Each cloud of rows lies close to a flat space through zero, with a little noise off it, and is much wider in some directions of that space than in others. After each cloud: how many dimensions does that space have?

0: -12  46  52 -11 -44   2  26  15  -2  21  58 -20  -1 -24 -22
1: -11  70  17  31 -52 -20  30  10  -1 -14 -18 -20  29  23 -23
2: -15  20   3  32  -8  53 -26 -20 -31  51  -5   4   7   6  39
3:   7  98   8  16  31  41   3 -11 -30   7  18 -78 -16  29  63
4: -17 -44 -13   1  10 -10 -63 -27  26  39   2  86 -24 -43  18
5: -10   2  39  17  -5 -54  -2  -9 -60 -20   7  47  41  24 -65
6:   3   5 -52 -41 -10  19  10 -25  14   0  -3  18  18   4  -4
7: -22  16  27  42 -15 -13 -22 -27 -46  36  -7  -8 -38   7  52
8:  28  -6   3  32 -39 -17  -3  28   5  -1  30 -98 -22  21  31
9:   1  35   7  29  -5  13  -8 -44   4  69  38   4   1  -7  -4
10:  14  37  11 -37  23 -20  21 -43  26  -9  42  25   5 -13  21
11: -30  83  -3 -16   0  78 -25  41  24  15  -8 -17  -5 -17  -9
12: -11  56   0 -44   6  30  -7  28 -37 -25  43  13   5 -11  23
13:  -9 -62 -17  10 -12  56 -25 -31  37  33 -58  33  35   6  47
14: -13 -30 -24 -52 -15  -5 -47 -28   8 -37 -49 -23   4  51  18
15:  45 -39 -32  26 -16 -48  45  18 -12 -23  37   2   7  -7   8
16: -20  30 -23   2 -11  12  25 -21 -24  38  12  44 -20 -36  16

12

0:   18  -38   -1   -3   -5   17   22  -23  -76  -32  -30  -30   39  -35   17
1:   -3  -14  -12  -41    7   52  -14    2    0  -33  -21   14   -8  -13   -9
2:  -34   -7  -51   18   -8  -64  -48   53   -6  -17   -9   33   24  -13  -13
3:  -16   57  -45   53   70   20  -16   31   60   11  -32   46  -54   42    5
4:   -2 -107   30  -19  -62  -94  -36  -51  -64   12  -28   -1   29  -77  -49
5:    3  -14    1   24   -5  -25   -4   -6   38   23  -17   30  -19   18   -9
6:   24   45   20   10    4  -19   -3  -17   48   33  -10  -14  -21   61   15
7:  -27    4   38    5   10  -13  -14  -39  -12   35  -25   -8   -8  -36  -26
8:  -41   -3   33  -27   16   25   -6  -23    0   20   -6   23  -17  -49  -26
9:  -34    2    5    7  -31    4    6  -37   14   88   19  -15   28   -4  -46
10:  -23   41   -3  -18   -7   24   11   32   19   -2   14    9   34   22   24
11:   24  -17   -6  -13  -23  -15   22  -20  -27   12  -10    3   54    9   27
12:   11    3   25   13    9   40   42  -23   27   21   -6    1  -20   17   11
13:  -26    6  -11   15   26  -55  -34    7  -24    9   -6   25   -3  -33   -8
14:  -45   17   24   40   30  -59  -30   66  -15  -68  -40   25  -17  -37   30
15:   49  -25   29  -54   20   46   -2  -43  -32  -38   21  -35  -58  -32  -16
16:  -44   21  -10   33   21   34    0   33  -23  -28  -32  -12   14  -22    5

10

0:   29  -25    9  -15  -20  -49  -10   55   33    7    2   21  -18   24   12
1:  -33   46  -13   11   13   63   22  -40  -29   12    0  -16    9    8  -44
2:   -4    6   -2    8   -1  -10  -19   -6  -24    3   14    1  -11    2    6
3:   62  -80   21  -26  -31 -116  -39   79   60  -12    9   35  -23   -7   73
4:  -30   44  -13   23   18   56   11  -39  -48    2   -2  -19   14   -7  -33
5:   38  -26    2   -6  -34  -84  -43   78   -5   17   17   29  -46   34   19
6:  -13    4    0    3   16   30   21  -27   17  -11  -11  -13   21  -14   -6
7:    5    3   -1  -15  -11    0    8   19   22   10    0    8  -13   28  -16
8:   20    2   -1  -34  -24  -34  -25   -6   26    1   26   16  -34   31    4
9:    0    0    3   14    6    8   13   22   -6    4  -12   -1   13   -1   -9
10:   -2   -2    0   18    1  -16  -20   -8  -35   -3    3   -4   -3  -19   24
11:    3  -39   16    7   19   17   48   24   52  -19  -38   -3   53  -34   15
12:  -14   32  -14   -4  -10   -8  -52  -90  -54  -13   41  -10  -34  -15   23
13:  -19   14   -1   10   14   35   18  -30   -6   -7   -3  -11   18  -16   -5
14:  -30   40  -11   22   19   50    6  -41  -48    0    4  -20    9   -6  -26
15:   17  -21   10    0  -11  -17   10   60   25   15   -7   14   -1   25   -8
16:  -25  -12    7   15   44   64   55  -41   31  -29  -35  -29   65  -53    3

4

0:  -19   26  -29  -61  -24    2  -14  -25  -14   13   19   -4   11  -50   10
1:  -52  -19   -1   29  -59   52    1  -41  -12  -19   11  -50   41   94  -42
2:   39   -4   19  -90  -46   20   14   59   -2   68  -27   -4   -5  -45   39
3:   37  -16    8   -7  -29  -18    1  -63    4  -31  -13    1   32   12    5
4:   -2  -17  -16   -5   42    5  -43   14  -15   -9   19  -21  -10  -23   18
5:   47   12    2   25   48  -28  -27  -53    9    4   -1   31   18  -14  -18
6:  -35  -80   48    6   55    2  -32   29  -13  -11  -70    3   47   29   -6
7:  -27   17  -15  -12   12    6    3    6   29  -33   35  -95   -4   35   63
8:   38   22   40    4   20  -59  -51    0  -38    0    6   42   -4  -18  -18
9:   12    3  -41  -16  -44   38   15   12    4   60    7    1  -16  -10  -10
10:   11  -18   48   37   21  -18  -24    1   36   46  -32   37   27   57  -55
11:   13   23   22  -27 -105    0  -19  -24   -3   20   61   -5  -17   46  -54
12:   -6   -7  -21  -10    0  -27  -40    8  -16   34  -13   23    7    7   -9
13:   17  109   49  -59  -20    2   -9  -29   22   40   56  -38   13  -18    3
14:  -56   30   15  -23  -65   28   65   -9   58   10   35    1   -8   19  -45
15:   20   11   60  -56   42   -7  -77  -19   42   30   73   -9  -10  -27  -46
16:    2  -39   -2   17   84   58  -21   -4    2   13   -4    5   10  -56  -33

11

0:  -29   34  -47    1  -16   32   36  -59   46  -34  -52  -25  -13   11  -23
1:   46  -74   96   12  -16   34   -3    7  -17   -4   33  -24   -1   31  -23
2:   67  -50   98   11  -29   -2   50    2  -30   44   57  -14   56   27  -63
3:   94   -9   84   16  -52   30   40  -55  -22   28   12  -54   15   41  -74
4:  -34   26   42   43   35  -44   18  -24   33  -18  -19  -19   -6  -76  -10
5:   23  -21   13   14    4   18    9  -24    3  -11   18   -9   12    6    5
6:   12   10   54   24   17  -11  -41   58  -13   22   45   17  -10  -56   -5
7:   17  -38   29    1   52  -29   -3   73    2    6   45   18   -2  -51   -9
8:   12  -23    4  -20   13   -8  -38   93  -27   23   52   45  -16  -18   12
9:  -66   26   30   25   17   15   -1  -27   16  -75  -45  -51  -57  -38  -13
10:   25   16  -53   -6   15    0    1   10   23   30   12   25   28   -6    4
11:   -9   -8   18   15   10  -10    5   -6   16    6   -8   -3   21  -11   -3
12:  -21   10  -92  -39   47  -76   18   21   25    2  -26   43  -15  -47   40
13:   23  -46   15  -10   28   -1   30   45    5  -21   38    0  -19  -25  -28
14:   15    3   19    0   -3   17   12  -41   -8  -27  -30  -47  -24   14  -21
15:   30   -9   39   32  -26   17   44  -37   35    9   30   -1   17  -18  -40
16:  -12   42 -109   19   26   10  -51   10   85   51   -3   70   56  -28   53

10

0:  -13    5  -30   13   -3   16  -13   -8  -13   13  -33   33    7   -8  -16
1:   17   34   18   22   -9   15   14   25   35    3   42  -24   29   16   20
2:    9    3   20  -12   -9  -43   30   11    3  -25   27  -43  -28  -13   -4
3:    0  -27   11  -14   -9  -51   18  -19  -19  -29    0  -31  -37  -38   -2
4:   16    4   28  -12  -12  -33   31   11   10  -25   36  -51  -16  -19    9
5:   15    3   34   -4  -10  -22   27   14   13  -17   50  -47   -4   -7   20
6:  -33  -47  -31  -31   26   -6  -18  -20  -45    7  -67   50  -43    4  -36
7:   10   19   13  -27  -25 -100   51    8  -13  -57   16  -55  -75  -59  -28
8:   -7    1   -1   -3   13   39  -15   23    5   21  -15   33   -1   52   -7
9:    7  -10   20  -36   -2  -39   27   24   -8  -22   14  -22  -48    4  -13
10:   18    7   27   25  -29  -22   26  -18   17  -28   58  -65   28  -52   34
11:  -39  -51  -66   38   21  107  -87  -68  -32   63  -91  103   77   10    7
12:   36   32   56   15  -19  -20   29   21   40  -24   93  -84   24  -17   39
13:   17  -10   48  -50    6  -54   46   60    4  -24   30  -38  -80   43  -14
14:   -6   39  -30   16    0   27  -11    9    6   13  -21   33   16   13  -13
15:   31   31   38   20  -12    6   20   17   36   -9   77  -59   38    2   40
16:   -1   23   -8   -7   -9  -41   19    2   -8  -21   -9   -7  -30  -30  -18

4

0:   9 -22 -40 -49  45  47  -6 -21   9  36 -25 -55 -29 -42  25
1:  39   2  12   5  -1  -3 -23  -7 -16 -41 -52  -4 -47   3  21
2: -17  -9  -7  -2   5   9   9   6   7  29  27  -3  20  -9  -6
3: -15  -5  -7 -11   1   8   6   0   9  18  20  -2  16  -1  -3
4: -13 -19 -29 -44  31  37   2  -7  13  45  13 -37   7 -34  11
5: -25 -15 -27 -33  17  31  12   2  16  52  31 -31  27 -25  -1
6: -20 -21 -48 -46  37  42   8  -6  19  60  10 -39  15 -34   9
7:  -2   9  15  15  -9 -13  -1   7  -3  -8   8  10   3  11  -8
8:  11  10  20  28 -15 -21 -11  -1  -8 -30 -16  24  -7  20  -3
9:   5  15  15  29 -21 -25   5   7  -2 -22  -1  22   1  24  -5
10:  -8  -8 -11 -15  13  16   2  -6   3  17  -3 -19  -1 -14   4
11: -21 -23 -42 -49  41  41   9  -5  17  58  20 -42  20 -33   7
12: -14  -1   1   9 -10  -5   9   5  11  14  27  11  21   9 -15
13:  55  14  22  24 -12 -18 -26 -10 -21 -73 -70  12 -61  20  19
14:   0   0   0  -9   5   5  -1   1   2   5  -9  -4  -4  -5   5
15:  -2  14  18  15 -19 -22   0   3  -8 -14   3  19   8  18  -9
16:  13  -7 -11 -17  21  16 -16 -14  -6  -7 -23 -19 -20 -14  15

2

0: -34   3  57  -4   8 -12  41 -62 -16  -9  13  -7  65   0  59
1:  42 -55 -20 -42  29  -4 -34 -16 -30 -37  30 -20   0  42  10
2:  36  19  29  12  -6   3  38  -8  -1 -44  42  17  17  -6 -52
3:  30 -37  22 -20  12  35 -13 -11   9   7  -8  20 -37  32   2
4: -15  21 -20  52  17 -69  18  29  -3 -20  26  37  -5  18   8
5: -32  -2   3  26  22   7  45   6  13  13 -11 -18 -25 -25 -58
6: -10  25 -35  26  55  11  14  -1  22 -24  -4   1   8  10 -27
7: -16  23   3 -33 -34  49  -2 -62 -25  22 -15 -18 -12 -15   5
8:   6  18   1  27 -14  11   1  34  -5  -1 -18  19  27 -48 -13
9: -38  12 -44  54 -56   8  26  25  11 -43   1  34  53  -8  28
10:  82  56  54  -1 -11 -24  11 -55  -5  -5  73  29 -28  14 -30
11: -61  21  19  12 -39  65  26  14 -37  65 -49   8  40 -31  28
12:  -7 -22  16 -27   9  28 -10  12 -16  53 -31   5 -72  18 -24
13: -44  38  37 -21 -89  32  31 -12   9  17  -8  13  18  15  23
14:  22 -47  10  12  -7 -82 -22   6  19 -52   9  10  -6 -39  28
15: -40 -17   8   4  30  26  30 -10 -49  54 -25 -45  11 -40 -25
16: -38  17   3 -59   8  30   6  -6 -14 -15 -25  -5 -35  35 -29

12

0:   -2    2  -13  -14    3   23  -21   -7  -21   -1    4    3  -27   -1   -5
1:  -40  -30   24  -17   29   14  -26   19    1  -33   21   14   14  -55   16
2:   13    1    4   -1  -14   -3    4  -14    0    5   -1   -5   -4    9  -22
3:   27   24  -14   11  -23  -10   32   -3   -6   12   -7   -4  -17   39   -1
4:  -19  -12  -13    0  -13  -20   -1   10   18    7   -8   17   30  -19   11
5:   20    4   29   18   23   12   10  -16   -8   -6    4  -35  -15   21  -15
6:    4   -3   21   21   23    4    8   -5   -1   -6   -1  -24   -3    6    0
7:   30   26  -19  -19  -18   38   -1  -16  -52   -6   13   -6  -83   37  -24
8:   17   -9   31   34   -9  -46   31  -19   44   20  -22  -30   57   16  -24
9:   -9   -4   -1    0   -1   -1    1    7   -1   -6    2    7    0  -10    7
10:   42   27  -13  -16  -33   41   14  -28  -68  -10   18  -18 -111   49  -46
11:  -18  -17   17    2   10    8   -8    0   -7  -14    7   -8   -7  -21   -7
12:   -3   -9    5    0  -22    1   11   -5  -15  -10    6   -3  -26   -2  -21
13:   -7   -7   11    7   40   10  -25   -4    9    4   -5  -13   22  -10   12
14:   19   15   -7   17    0  -14   12   -7   15   22  -16  -12   18   25    5
15:   32   32  -10   34    0    4   35   -4  -18   13  -14  -26  -37   54   10
16:  -17   -7  -40   -5  -26   -6  -19    0    0   21  -15   19    2   -9    4

6

0: -22  14   0 -10  -5  -1  26  23 -42 -45 -16 -28  46  30  -2
1:   9 -20 -21   0 -12 -22 -32 -27  -1  -4 -35   0  13   3   3
2: -25   6   0 -17  17  19  22 -26 -11  -5  14  -8 -13   4  -6
3: -17  -1  20 -24  -9  29  20 -25  19  14  11  -9   8 -37 -17
4:  45 -19  33 -11   2  10 -17  11  27  81  -1  27  -2 -39   1
5:  27 -31 -24  11   8  -2 -48 -13  11  32 -23  26   1  -2   9
6:  33 -17  14   5  -9 -13  11  33  15   6  -2   1  12   0  -2
7:   9 -15  -9   1   4 -20  -8  -5 -11  -8 -18   5  -4  19   5
8:  24 -30  -4 -38 -15  17 -24 -23  32  27 -38  11  14 -20  -3
9:  19 -38   2  18 -12 -23   1  -1   1  -1 -13  -8  36  -9  -7
10: -22  18 -27  14  23  22  -2 -14 -12  -4  25 -19   6  18   0
11:   7 -22   7 -14 -23 -15 -13   2 -10  -7 -43   4  33  -9  -1
12: -42  -2  -1  -9 -11   9   2 -29 -28 -22 -16 -15  39 -19 -10
13:  -3  -1 -13  28  -4 -41  -7 -30 -12  -8   3 -27   6   9  -1
14:  23  -7   9   1 -16 -14 -37  12   5  30 -27  22   9 -19   9
15:   0  -9 -10 -13 -16   5 -38  -2 -14   4 -45   7  41  -9   5
16:  -7   3  10 -32  -5  22 -32 -10 -26  35 -42   2  48 -17   3

9
